There are 3 ways to turn a row about zero (a turn may also mirror it). The second row of each pair is the first, turned, with some noise. The first 27 pairs use one turn. New pairs use 2 turns, one after the other, and a turn may come again.
Some pairs, each with its turns in order after it:
[ 59  -3 -19 -12 -47  -1   1 -45]
[  3  19  21 -36  41  35   7 -55]	k292

[-55 -17   5  -9 -21  -4  -9  13]
[ -3 -53  -1   7  -3  29  24   8]	k774

[  7 -27 -36 -42  29   8  18  18]
[ 20 -21  41 -26 -38   0  24  12]	k292

[-11   4 -24 -30 -32 -46   8 -24]
[ 44  13  -6  45   8 -18 -30  -6]	k636

[  2   1 -28 -21   1  22   1  -6]
[ 14 -12   9 -18 -20  -2   8 -23]	k292

[ 35 -27   9  -6   7 -35   6  -1]
[ 13  15  34  10  -9 -10 -26  28]	k774

[ 13 -13 -10 -35   8 -45  31  55]
[ -6  19  21 -12 -53  34  -9  52]	k774

[ 18   3  15 -40  12  40   7 -36]
[-26  -4  34 -16   0 -45 -24  25]	k636

[  7  14  32  43  18  18 -22   3]
[-20   7  16 -34  23  23  35  -2]	k636

[ 32  23  34 -26  -6  28  32 -17]
[ -8  11   5 -31   6 -61   2  23]	k636

[-31  18   1   6   1 -16 -21   9]
[ 21  18  17   8 -10  27  11 -12]	k636

[-31  -2 -15   0  32  -8 -20  -3]
[ 30  -8 -24  -4 -22  -7  -8  25]	k292

[ 15 -45  -1 -17   9  -7 -32 -24]
[ 30  38   3 -36   3   2  17  13]	k292

[ 39   6   6 -19 -41  15   5  33]
[ -9   1   3 -30 -39 -43  15  17]	k774

[-7 25 -6 22  4 17 -5 16]
[ 13   6 -23 -20  -2   8  14 -23]	k774

[ -3 -13   7   5 -42 -13 -20  66]
[ 33 -38   5 -39 -43  -1  19  26]	k774

[ 23  -8   6  21  44   5  14 -25]
[  6  43  22   8  31   1 -15 -16]	k774

[ 18   9 -35  10 -28 -12   6  32]
[ 14  14 -52   4  -5  17  -8  14]	k636

[ 39  19  13 -47  13  16  32 -11]
[ -8  -2   5  -6 -10 -60  -1  45]	k636

[-26   5   4 -15   1  22   2   5]
[-22 -14  -4  -7   1  13  18 -13]	k774

[  9   7  -3  21  15  18 -32  -8]
[ 14  -4 -25 -13  19 -30   4  -5]	k292

[-33   3  -8  21   8  18  -9   8]
[ 13  -9 -27  24 -17 -19   6  -1]	k292

[ 19   4 -20   7  -1  10 -59   2]
[ 16 -16 -24 -36  23 -22 -30   3]	k774

[-28  -4  10 -33 -42 -40  18   0]
[-26  24   3  11 -30  56 -14   2]	k292

[ 32  27  27 -13  54  15 -15   1]
[ -7 -15  13 -36  16 -51 -31  21]	k292

[ 23   8   5  15  23 -33   6   5]
[ 11 -11  -8  15  16   1  37  18]	k636

[-12 -26  21   1  -2   9  -6 -13]
[-21  -6  15   2   6  -8  -2 -28]	k636

New pairs. What belongs after each?
[-15  39  12 -35  14   5  17  16]
[-13  28   8  24  -4  16 -15 -43]	k292 k636

[39 27  7  0 -5 36 21 -3]
[ 27  37  -2   0  -1   4 -34  29]	k292 k292

[ -6 -14   6   3  -9   0 -10 -10]
[ -5 -18  -2  -3   6   1  -8  -9]	k292 k292

[ 43   0 -19  -8  -6  51  -1  -3]
[ 47  -1  16  33 -28 -10  16  14]	k774 k636

[ -4  -6  -3  11  -1  26  -8 -19]
[ 11 -28  13   9   2  -3  10   9]	k774 k636

[  7  -1 -21   1  -3 -13 -20  18]
[  0 -18 -13  -1 -22 -12 -15   4]	k292 k636

[ 22 -26  35 -27 -11 -18 -39 -24]
[ 39  -8  31 -18  14  23  40 -24]	k636 k636

[ 12  17 -13 -16  42 -23 -15   4]
[ 25  11  22 -23 -21   0  35  -4]	k636 k774

[-22 -25   8  17 -18  -4  17 -15]
[  4   5  -6 -36  25  13  10  11]	k292 k636

[-14 -24  30 -21 -15  37 -23 -44]
[  1 -47  32  26   4   1  24 -38]	k774 k636

[ -2  20 -15   4   8 -13   5   6]
[  2  12  -7 -10   0  11 -19  13]	k774 k636

[-23  37  -9  20  26  -9 -13 -35]
[ 51 -13 -22 -15  18 -16  -2 -21]	k774 k292

[-17  30  15   9 -36   4 -18 -21]
[-11 -12  -3 -30  11 -18 -45  -4]	k636 k292

[-25 -15 -27   5   9 -28 -39  32]
[  7  -1  -6  31  15 -31  16 -49]	k636 k292

[ -7  16  24  -3  14 -24  22   4]
[-19  13   5  -3 -13  30  14 -16]	k292 k636

[  4  31  -8  28  16 -10  -7  12]
[-21  28   7 -24  -8  -5  19   1]	k636 k774

[ -8  15 -33  13  30   3  -2  17]
[  5 -30   5 -24 -15 -18  -2 -27]	k774 k292

[-28   4   4 -29  -4  24   9 -24]
[  5 -34  15   7 -14 -19 -31  -7]	k636 k774

[-24  26 -21  -9 -51 -18  -9  -6]
[-19  -8 -37   3  43 -17  29   0]	k292 k774

[  8 -34  18   5  -2  -2  -9  16]
[  0  -5 -12  29  16  18  18  -3]	k636 k774

[-22  14  22  36   6  26  44  23]
[-56   6   9  22  -7 -19  -5  39]	k636 k774

[ 39 -23 -22 -24  -1   8  19 -27]
[ 21  -4 -10  -8 -32  45 -13 -17]	k774 k774

[ -3 -14 -63 -18  22  37 -15  12]
[ -7  -8 -39  29  18 -58 -22  -4]	k292 k636

[  3 -17  -9  13  28   3  15   8]
[-16 -17   8  -5   0 -27 -17  -4]	k774 k292

[-34   1  25  -5  24   3 -20   7]
[ 16  29 -27  19  -5  27   1   2]	k292 k636

[ 3 -7 29 20 47  6 -4  4]
[-21   2  37  18  -4  18  32   1]	k636 k774

[ 31   5 -25  16 -39 -10  12 -14]
[  0 -15   2  14  -9  37  -1  45]	k636 k636

[-26  25  10   3   6  -3   6 -11]
[ 26   6  -6  11   7  -3  -2 -25]	k774 k292

[ -5   2  -3   2 -49   2  -1  -6]
[ 6 -2 13 16  9 34 26 12]	k774 k292

[-21  -7 -28   8 -29   7  -4   7]
[  1 -28 -33   3 -15   0  -7   6]	k774 k636

[ 36  20  -7  -2  12 -16 -14  28]
[-26   2 -18 -42  -9  11   0 -16]	k774 k292

[ 33  21  -7 -12 -22  25  15   7]
[46 15 -7 22 -9 -8 -4 -4]	k774 k636

[ 12   7 -21   7  30   8 -16   8]
[  4 -18  -4 -34 -14 -11 -10  -5]	k774 k292

[  0 -24   8 -22  -3 -11  20 -11]
[-16   6 -12  30   0 -13   2  14]	k774 k292

